All rows are made from the same 4 directions, up to rounding. Whole rows:
In the rows, zero is written as 128.
array([[112, 129, 105, 113, 147, 145, 128, 144, 172, 146, 115,  84, 110],
       [138, 163, 110, 120, 193, 151,  99, 169, 158,  88, 128,  82, 119],
       [122, 106, 139, 121,  97, 156, 127,  87, 140, 160, 122, 142, 169],
       [146, 123, 155, 148, 101, 104, 133, 115,  76, 104, 139, 173, 151],
       [115, 105, 130, 137,  92,  99, 159, 129, 116, 147, 118, 126, 117],
       [114,  90, 141, 126,  77, 149, 145,  92, 144, 168, 108, 124, 178],
       [128, 108, 143, 145,  94, 111, 152, 133, 110, 120, 113, 120, 154],
       [113, 126, 109, 112, 144, 155, 125, 135, 175, 149, 114,  86, 124]])

Rows cut short, each followed by the rest of it:
[132, 139, 122, 131, 151, 130, 125, 158, 138, 102, 121]
[ 94, 128]
[108, 100, 126, 140,  87,  88, 172, 143, 120, 149, 109]
[109, 107]
[141, 146, 131, 115, 147, 153,  94,  94, 123, 132, 154]
[176, 131]
[130, 112, 143, 124, 105, 157, 121,  93, 133, 144, 125]
[144, 175]
[115, 126, 113, 118, 133, 132, 132, 133, 152, 148, 122]
[109, 108]
[123, 134, 116, 132, 141, 106, 139, 160, 129, 118, 123]
[103,  97]
[146, 143, 138, 124, 150, 166,  96, 114, 133, 105, 136]
[137, 169]
[113, 102, 131, 129,  93, 124, 151, 118, 136, 155, 112]
[118, 140]
[137, 130, 138, 128, 126, 138, 117, 111, 118, 124, 136]
[150, 146]
[123, 117, 128, 125, 127, 156, 129, 135, 160, 128, 107]
[ 84, 166]
[137, 145, 125, 128, 159, 143, 113, 151, 140,  98, 125]
[101, 139]
[120, 109, 136, 126,  90, 118, 139,  89, 112, 166, 135]
[172, 124]
[136, 144, 123, 134, 159, 130, 122, 167, 136,  89, 120]
[ 88, 132]
[138, 137, 131, 129, 150, 154, 113, 143, 144,  99, 120]
[ 98, 163]
[140, 138, 134, 144, 139, 109, 133, 162, 109,  85, 124]
[110, 131]
[143, 134, 141, 142, 134, 125, 126, 146, 112,  88, 124]
[118, 155]
[149, 148, 139, 135, 147, 129, 108, 129, 104,  93, 144]
[152, 138]
[102, 123, 100, 122, 124,  84, 158, 147, 134, 165, 128]
[119,  44]
[136, 128, 134, 142, 139, 138, 133, 168, 140,  84, 103]
[ 67, 171]
[136, 133, 134, 136, 127, 112, 129, 132, 106, 113, 135]
[144, 123]
[132, 141, 124, 122, 142, 128, 114, 118, 122, 131, 144]
[154, 108]
[121, 109, 133, 145, 105, 107, 160, 160, 127, 114, 101]
[ 82, 145]
[132, 133, 130, 116, 134, 156, 106,  99, 136, 140, 139]
[152, 143]
[113, 121, 116, 116, 120, 127, 133, 112, 141, 165, 131]
[138, 101]
[109, 105, 125, 131,  91,  96, 160, 120, 118, 164, 123]
[138,  98]
[124, 145, 109, 128, 156, 102, 132, 162, 129, 118, 132]
[111,  74]
[143, 141, 137, 140, 135, 109, 124, 137,  97,  99, 140]
[148, 123]
[118, 136, 109, 104, 153, 166, 107, 116, 172, 155, 129]
[114, 120]
[120, 127, 118, 126, 131, 121, 136, 140, 137, 134, 123]
[112, 110]
[111, 103, 125, 124, 106, 148, 144, 128, 163, 151, 100]
[ 83, 158]
[122, 122, 126, 104, 126, 180, 104,  78, 161, 170, 133]
[148, 155]
[133, 132, 132, 137, 125, 105, 133, 134, 104, 117, 135]
[145, 113]
[135, 114, 149, 140,  93, 112, 137, 104,  93, 130, 134]
[168, 147]
[142, 125, 149, 138, 113, 128, 124, 112, 101, 112, 134]
[156, 160]
[154, 136, 154, 145, 124, 121, 117, 122,  85,  87, 141]
[163, 161]
[127, 105, 146, 146,  86, 103, 155, 125, 101, 126, 118]
[135, 148]
[103, 120, 102, 107, 136, 151, 132, 130, 182, 169, 112]
[ 85, 110]
[137, 134, 134, 134, 136, 130, 123, 137, 121, 106, 127]
[123, 143]
[152, 161, 133, 122, 166, 145,  87, 113, 112, 102, 158]
[172, 127]
[152, 153, 138, 130, 155, 137,  98, 121, 106,  96, 150]
[162, 137]
